The same things were measured in two ways. Each way mixes the same 11 hidden numbers, adds some noise and spreads widely along 6 directions of its own, which tell nothing about the thing.
(in the rows, 128 means zero)
Some things both ways: the first way, then the second way.
[132 165  72 137 117 187 148 126 164 139 115 117 133 131  96  84 121 164
 160 153  82 118 113]
[138 122 138 137 111 125 114 105 141 149 134 118 139  75  90 118 120 126
  77 134 123 114 147 138 136 141 152 109 166]

[174  68 163 113 134 114  69 107  86  63 136 129 106 110 129 189 143  99
  73 156 146 128  98]
[122 111 130 142 143 105 114 115 122 104 162 148 127 142 163 154 170 131
 153 132 169 154 149 118 102  98 106 140 108]

[ 87 141 140 169  67 133 165 105 132 188 153 166 116 115  67  95  74  65
  97 174 161 127 131]
[140 117 118 147 134 102  90 143 136 141 133 142 137  97 139 117 142 144
 107 135 147 151 141  99 109 120 133 137 128]

[ 78 118 152 142 127  66 169 143 107 149 143 129 174 117 166 133  97 152
  66 104 219 153 110]
[130 108 138  91 122 115 126 146  97 103 116 116 148 189 145 111 122 124
 169 138 127 139 131 130 120  96 143 119  89]

[150 111 109 109  67 143 113 142 144  56 151 160  74 167  49 181 135  45
 148  77  83 119 147]
[150 125 135 106 104 114 134 108 116  95 120 122 166 162  81 176 147 143
  84  93  97 119 131 163 134  53 142 150 129]

[130 171 103 135 140 178 187 134 129 168  93 111 153  60 129  87 133 123
  94 159 159 136 132]
[132  63 167 134 105 137 162 110  21 108 102 158 125 158 129 147 107  91
 151  91 125 136 136 191 146 122 151  75 150]

[128 115 140 113 125  82  97 103 102 140 129 143 129 113 140 138 104  98
 112 133 129 119 137]
[125 121 121 144 120 153 181 136 113 135 113 148 131 123 137 123  92  87
 160 129 162 134  97 154 167 143 136  98 147]

[103  60 142 102  97  94 113 111  82 122 199 180 168  99 111 167 117  87
  79 105 164 108  91]
[106 145 103 139 154 127 122 134 181 151 158 119 134 114 153 101 130 133
 155 160 172 128 118 106 109 140  99 148 103]

[155 124  96 116 150 188 153 153 138 125 108  99 138  90 160 125 127 150
 138 108 125 140 125]
[164 116  71 144 155 103 121  97 152 156  83 102 125 127 131 107  85 136
  66 102  84 141 147 136 113 116 117 138 135]

[ 90 150 124 128  68 126 171 143 129 172 139 142 179  96  93 132  42  90
 111 128 168  95 133]
[140 135 129 122 157 110 149 140 155 130 137  82 134 144 164 110 136 144
 148 162 136 149 127 110 129 103 119 138  77]

[132 143 119 108 120 168 128 146 138 110 174 154 187 126  89 143 151 112
 110  85 105  84 144]
[128 136  62 185 142 112  94 121 159 115  97 100 143 134 123 154 147 135
 152 126 118 135 147  97  64  75 118 149 114]

[146  99 114  19  91 127  98 157 116  55 124 163 157 129  54 169 122 103
 166 129 122  95 122]
[131 156  99 122 128 109 188  95 205 155 114  78 119 107 100 143 101 133
  77  93  97  98 121 157 147  94 106 155 114]

[211 154 126 153 115 191  94 119 112 124  88  99 138 105  93 117 156 124
  80 172 121 113  97]
[137  87  93 183 125 100 112 107 122 137 108 140 145  70 129 158 114 116
  71  98 140 149 162 134 117  78 131 127 158]

[126  80 119 138  89 133 137 119  78 117 181 152 162  94  93 139  98  91
  87  95 135 134  76]
[148  73 146 154 139  95  78 147  68 158 119 138 102 124 181  89 116 140
 130 116 119 165 157  97  95 152 134 107 125]

[ 80 146 130  87 188  87 112 115 154  94 146 150 127 137 176 112 167 185
 110 131 128 129 148]
[131 108 154 130 104 139 156 131  92 114 128 145 144 125 117 147 130 122
 126 115 135 131 120 159 151 102 146 118 138]

[137 128 117 166 132 113 131 127 108 148  91 102 117 117 167  99  97 155
 133 126 116 159 110]
[135 137 158 118 127 157 124 149 122 165 166 124 117 126 155  78 107 129
 150 149 148 132 106 108 155 183 128 109 140]

[123 137 108 125 169 166 106 115 153  68 168 149 101 141 121 111 172 161
 113 120  64 132 130]
[148 110  90 118 134 128 124 127  89 119  85 179 153 115  96 135 105 110
 107  98 131 143 145 146 125 134 166  98 174]

[ 49 113 137 134 106 128 204 128 126 180 164 188 140 103  90  64 106 141
  77 202 198 152 112]
[115 165 147  91 127 107  72 119 184 119 194 118 161 126 106 127 195 191
 109 156 132 118 137 106  80 103 108 197 101]

[156  90 138 111 153 128  84 144 130  69 126 102 128 151 170 180 151 179
 135 117 125 118  91]
[132 102 114 121 124 115 145 115 120 120  94 138 113 144 112 114 107  88
 138 127 145 117 142 152 140 138 151  81 125]

[103 150 110  83 129 103 130 154 122  61 127 153 171 146  79 136 175 165
 151  83 110 105 104]
[116 163 148 102 110 157 134 131 150 126 159 101 107 134 126 117 141 138
 163 126 125 106 130 115 131 131 124 130 113]

[110 144  80 105 131 186 174 123 148 154 146 139 142  87 107  69 117 130
 154 166 101 125 127]
[125 146 156 113 125 123 128 103 139 138 161 114 137 113 108 125 134 121
 120 134 145 117 125 152 145 143 122 123 137]

[162 174 134 192 180 168 135 120 126 166  51  65 144 119 129  97 170 184
 126 210 133 120 102]
[128 179  87 125 127 133 125 106 160 118  93 154 109  59 120 110 121 114
 132 126 135 158 148 138 114 149 132 128 159]

[210 118 134 148  92 159  71 142 117  99  77 121  90 162  79 160 150  91
 152 146  78 105 128]
[108  83 225 201  48 157 133 130  48 138 144 144  95 107  88 163 162 124
 152  93 111  79 112 159 132 146 155  88 166]

[132 138 175 130  64 157 119 135 105 153 165 149 151 113  31 138 108  46
 156  96 124  98 117]
[113 175  63  88 136 118 178 133 208 108 109 127 147 179  96 132 101  65
 174 138 193  98  88 144 169 111 123 116  98]

[144 160 150 202 135 225 157 115 136 177 130  73  96  91  78 122 135  64
 164 102 111 138 126]
[132 142 132 141 133  97  94 128 169 178 164 121 124  84 137 115 131 158
  83 115 131 131 126 103 113 141 102 165 132]

[209  59  99 110  88 143  95 165 132  52 107 128  87 161 144 199 159 104
 148 109  99 121 115]
[134 138 142 178 120 122  69  90 158 133 166  77 118 123 106 148 183 169
  92 120 100 102 151 117  91  90 101 162 118]

[141 178 134 154 140 121 130 140 160 125  58  94 111 152 130 135 127 149
 134 179 141 113 151]
[117 136 181 140 102 149 146 137 104 121 153 115 116 106 123 143 159 136
 168 128 131 119 128 130 133 124 142 114 127]

Other things, the second way, with their names:
<606>: [112 161  81 100 125 170 137 138 156 104 141 155 159 180 101 125 110  71
 204 156 195 104  97 118 150 148 143  93 150]
<482>: [117 110 117 166 134 120 117 132 123 134 117 143 105 122 140 112 132 102
 179 144 165 130 135 115 105 161 132  91 128]
<370>: [108 103 142 132 110 157 167 111 145 147 161 138 147 149 123 118 111 133
 120 142 140  97  93 165 141 134 111 143 134]
<158>: [110 160 128 160 131 159  96 134 154 133 167 104 115 153 149 116 166 157
 200 151 128 118 117  85  77 143  99 154 114]
<636>: [138 119 122 119 119  91 109 141 133 129 145 149 143 104 134 147 129 116
 111 113 163 150 146 101 135 102 142 124 138]
<436>: [116 176 118 103 118 146 148 110 180 118 157 113 174  94 107 145 138 152
 105 136 131 129 119 143 130  84 114 179 136]
<122>: [132 119 133 112 115 103 122 140 135 144 123 110 135 151 116 113 110 124
 111 112 129 108 115 137 142 110 127 132 100]
<317>: [127 147 158 128 112 141 130 138 132 148 148 128 115 102 137 103 128 141
 131 129 130 130 111 130 140 150 125 135 132]
<322>: [160 117 101 122 137  88 141 145 150 132 105 129 159 128 148 122 115 140
  94 141 130 166 122 115 131  89 140 148 116]
<298>: [151 144  78  92 153  94 104 161 161 147 116 125 143 143 172  79  83 113
 121 135 160 167 120  92 146 117 120 139 101]
<454>: [136 109  82 119 135 106 135 140 138 158  94 125 173 120 114 122  74 128
  97 108 111 132 124 125 114 110 142 136 143]
<136>: [147 137 147 116 111 115 157 101 141 106 127 106 149 139  64 169 155 131
  86 113 114  99 126 172 154  85 146 127 125]
<294>: [132 154 156 165  95 143 122 108 161 139 157  99 120 109  62 152 158 126
 106 123 125  74 114 135 149 134 138 115 155]
<177>: [172  96 101 116 156  83 115 114 115 118 120 136 107 168 245  95 102 134
 104 120 129 222 152 120 129  71  86 161  92]
<284>: [134 134 108 155 115 100  94 106 164 127 118 112 106 129  91 145 152 128
 118 110 114 100 152 113  95 114 132 124 128]
<72>: [173 107  91 162 140  94 111 120 163 141 121  93 120 138 186 123 122 171
  57 109  93 169 142 100 116  46  93 185  96]
<152>: [153 121 117 154 127 111 106 130  99  93  93 153  96 154 172 114 149 119
 164 133 137 179 138 123 112 110 128 122 110]
<290>: [155 132 123 131 122 104 141 135 137 148  87 108 113  88 109 119 112 142
  77  97  93 130 139 135 139 113 145 127 122]
<113>: [ 88 132 194 135  93 162 171 107  83 137 132 129 118  61  55 154 140 118
 154  99 115  77 137 184 126 176 160  82 172]
<346>: [110 140 145 110 140 140  88 166 105 183 152 127 135  68 158  66  94 146
 145 127 138 146 133  95 109 186 127 127 138]
<637>: [116  77 197 173  98 144 137 166  74 182 151 123  93 111 166  95 111 134
 152 119 132 115 107 118 143 166 133  99 121]
<307>: [111 117 148 154  99 159 158 112 120 106 135 136 100 193 120 122 138  78
 216 159 166  93  99 152 144 160 133  77 129]
<681>: [140 110 124 117 154 134 103 151 112 143 157 111 175 135 178 104 119 174
 117 144 122 168 136  94 103  93 118 164 112]
<581>: [151 137  40 100 195  89 141 128 179 134  94 127 151 142 186  84  82 116
 117 151 164 186 133 120 129 105 104 149  88]
<61>: [135 121 118 130 139 108 165 128 149 148 104 104 133 128 133 113 102 123
 132 136 121 132 120 136 129 129 132 122 115]
<568>: [140 112 169  77 128  76 115 143 122 104 171 130 173 184 161 126 160 158
 128 161 150 163 117 123 127  77 122 169  79]
<556>: [133 133  98  73 153 133 199 142 135 128  96 143 156 136 142  97  74 109
 138 139 150 152 106 161 163 131 139 121 115]
<676>: [142 121 170  88 118  97 164 145  90 118  95 125 167 103 122 112 115 127
 106 135 130 162 116 179 165  99 160 125 105]
<455>: [119 109 181 154 128 131 102 152  86 173 170  98 122 101 172 106 122 142
 152 125 133 139 131 102 122 148 118 118 122]
<287>: [136 166 171 148 115 121  99 148 164 175 195  66 134  81 165 136 162 222
  73 100  76 144 115  87 109  68  79 230  97]
<337>: [138 128 125 132 106 132 119 125 129 131 129 145 130  98 132 125 121 134
 103 113 127 143 133 127 132 113 134 137 152]
<632>: [154 112 139 120 134 120 139 162  95 173 112 142 143  74 172  90  83 160
  83 109 103 181 120 124 136 136 135 148 143]
<28>: [132 100 123 139 130 113 105 139  93 130 127 149 141 150 151 128 123 124
 157 121 138 150 133 112 100 127 132 120 137]
<506>: [190 100  63 111 151  70  67 140 141  96  98 124 175 188 169 121 137 176
  77 140  97 194 162  77  80  29 136 182  96]
<326>: [102 157  86 141 130 158 118 114 157 112 142 156 149 116 126 122 128  91
 161 154 199 130 114 141 135 130 109 128 143]
<91>: [112 161 159 157  80 146 122 113 175 142 169  93 130 101  80 157 164 162
  98 109 103  76 108 134 125  94 111 172 131]
<78>: [153 114 120 155 127 102  96 157 150 133 140 119 116 135 200  87 129 128
 137 168 163 175 125  77 137 100 119 135  93]
<193>: [119 146 112  99 120 188 160 118 150 138 152 123 176 167  49 139 110 128
 134 127 119  60  97 146 139 153 148 116 169]
<526>: [111 145 112 101  96 163 162 109 154 132 118 130 157 127  51 124  87  81
 120 122 146  70 105 175 171 146 153  92 168]
<580>: [102 119  87 176 141 150 134 138 142 166 128 131 151  80 114 128  98  99
 164 139 165 110 124 105 109 163 139  93 166]
<585>: [113  57 196 144  63 143 186 135  57 142 113 141 154 140  76 156 108 131
 105  86  92  76  94 197 151 108 161 114 146]
<380>: [126 125 119 157 133 149  81 132 130 170 167 127 120 126 165  91 105 126
 131 125 152 130 117 104 127 153  95 133 141]
<400>: [139 107 136 135 116  99  97 121 133 117 148 139 149 109 143 130 150 141
  99 148 148 156 148 119 116  91 131 144 129]
<544>: [124 106 182 123 122 118 137 159 100 142 163 121 151 109 165 106 132 141
 128 149 164 153 111 132 158 107 127 134  94]
<282>: [139 105 110 136 120 109 106 131 115 131 105 139 128 131 134 119 116 133
 116 108 116 139 141 124 106 112 134 132 129]
<138>: [117 116 111 135  80 154 126 140  95 136  85 163 112 149  88 115  74  55
 174  93 148  88 108 145 154 170 164  58 175]
<21>: [165 157  86 188  87 126  88 108 167 113  84 121  90 116  79 147 146 111
  85  95 105 109 134 123 137  94 140 121 156]
<100>: [154  82 151 102 132  99 173 136  73  91 110 142 164 162 159 138 128 127
 127 140 138 180 130 161 151  69 150 122 101]
<590>: [117  71 152 111  98 149 174 142  23 105 103 182 125 191 120 150  93  65
 210  88 148 117 119 163 150 151 171  48 159]
<173>: [136 131 120 131 129 110  85 120 129  99 126 140 128 167 108 125 161 111
 170 152 153 126 141 115 101 139 144 103 127]
<17>: [147 105 138 159 107 126 143 103 140 138 118 112 144 113  92 146 141 172
  60 115  75 110 129 153 114  92 136 157 142]
<605>: [122 146 127 115 112 135 107 120 141 114 135 131 142 151 101 122 143 129
 146 138 133 111 121 137 113 126 129 136 129]
<106>: [135 171 166 136 127 134  87 148 192 192 203  47 142  60 147  92 145 210
  70 146  97 126 123  73 121 112 100 194 108]
<230>: [171  97 114  99 137 135 175 154  85 162  63 157 120 140 154  62  45 123
  85 100 103 160 101 165 178 157 147 110 135]
<349>: [ 94 133 140 108 132 135  98 119 134 127 182 141 131 154 132 115 149 126
 172 141 172 109 130 124 104 149 105 133 114]
<36>: [151 144 151  89 107 128 126 111 132 135 138 114 130 152  95 117 117 134
  87 104 103 108 119 156 159 127 131 131 136]
<5>: [119 114 101 124 143 112 111 126 143 121 138 119 160 136 180 109 120 139
 132 151 151 165 138 122 105  73  99 167  92]
<20>: [135 107 131 148 124 101 140 140 123 144 117 131 116 127 146 120 114 107
 145 128 147 137 121 120 135 135 136 103 124]
<272>: [128 119 195 111  91 113  94 128 119 110 182 105 174 145 114 147 184 185
 102 142 108 124 126 131 109  65 128 180 105]
<513>: [120 157 148 115 100 123 140 122 195 175 154  67 144 104  70 129 122 166
  69 104  83  66 109 133 135 112 121 167 119]
<586>: [154 120 111 129 119 105 125 108 129  74 101 162 130 180 138 138 164 137
 144 148 123 162 132 141  97  92 133 147 121]
<680>: [121 124 127 158 119 119 128 156 103 164 101 125 157  66  74 151 110 122
 101  81 124 105 120 136 132 126 154 113 151]

Some of these things the first way, each followed by its name:
[106 134 113  52  76  92 136 151 120 101 125 181 143 122  80 127 112  96
 143 107 145 113 137]
<72>
[110 157 140 149 194 125 166 153 171 154  80  89 110 132 200 120 147 163
 144 139 156 141 176]
<158>
[146 149 116 184 142 154 148 124 141 130 129  62 124 119 140 167 140  85
 132  58 124 131 128]
<455>
[104 162 134 203 169 217 162 123 137 176 170  96 160  87 143  83 128 167
 128  92  99 127 105]
<173>
[124 183 116 160 140 181 158 117 196 170 109 106  75 131 117 115 200  80
 180 147 119 107 179]
<326>
[156 102 148  69 167 150  63 146 126  47 142 140 128 156 117 133 130 191
 165 148  67 124 111]
<568>
[125 144 130 175 103 104 149 111  88 168 100 120 147 102 104 120 114 101
  63 143 178 137 111]
<436>
[183 114 140 150  76 162 122 150  77 129 103 135 157 112  62 123 127 118
  89 148 139 126  84]
<282>
[115 101 151 148 105  82 126 122  96 162 127 138 138 115 136 142 105  97
 106 145 163 122 118]
<152>
[110 124 137 130 149 132 132 125  95 181 128 119 174  73 166 109 107 157
 132 108 141 123 110]
<307>
[ 95  48 140  74  95  62  96 104 105 100 164 194 101 142  87 169  75  71
 129 161 135 120 141]
<586>
[121 176 134 150 137 158 135 159 152 110 121 121 133 150 109 103 122 183
 120  91 113 139 123]
<506>
[ 98 152 114 122 132 149 145 147 151 107 154 154 146 150  93 109 154 162
 136 105 110 117 126]
<272>
[ 87 125 124  97 146 133 131 119 133 102 198 150 159 129 104 128 127 125
 114  61 113 134 136]
<454>
[ 89 187 111 185 129 124 185 143 156 163 121  90 144 127 145 111 127 150
 136  58 144 137 127]
<106>
[ 71 126 142  96 158  62 143 135 127 137 149 169 148 129 172 104 160 166
 108 118 171 143 131]
<91>
[197 101 132 118  67 158  75 146 150  64 157 167  84 191  59 171 138  55
 133 139  59  96 152]
<680>
[110 142 123 153  96 149 166 136 176 165  99 120  71 134 113 145  93  79
 143 132 162 122 176]
<17>
[117  85 115  97  72 103 110 135 135  76 154 171  74 166  77 190 122  44
 181  62  95 113 148]
<230>
[129 141 127  81 153 152 127 147 130 140 107 121 186 102 134 101  84 190
 135 174 132 111 129]
<61>
[174 145 145 129 129 155 102 152 124 113  66 107 132 129 108 137 122 155
 126 175 130 109 124]
<556>
[ 82 161 139  94 157  90  87 120 124 109 169 146 186 140 138 109 148 196
 160  62  91  96  99]
<78>
[142 136 136 144 155 129 104 117 171 115  97  92  76 164 145 143 147 148
 148 163 128 128 138]
<400>
[153 115 114 134 169 117 119 138 148  79 118 105 116 173 153 139 184 175
 132 141 113 144 121]
<346>
[104  95 134 135  94  85 126 116  93 154 169 163 191 116 127 129  78 135
  74 147 155 106  95]
<676>
[147 143 108 162  96 168 123 132 161 132 121 114  73 146 113 132 112  85
 189 106  64 119 147]
<294>
[163  66 122  60 158 148  89 151 125  37 141 153 116 143 124 148 208 168
 144 161 108 129 102]
<349>
[197  92 136 117  50 109  68 141 126  79  99 142  91 184  73 191 111  72
 146 166 108  90 124]
<544>
[ 53 221 117 110 193 133 170 120 197 146 113 129 116 134 127  59 181 181
 171 148 125 134 169]
<337>
[230  70 129 154 144 148  62 135  97  49  80  82 119 150 136 207 157 152
  85 175 113 109  85]
<113>
[118 133 152 167 137  85 121 115 130 148 118 115  82 145 162 115 115 122
 118 115 131 164 140]
<606>
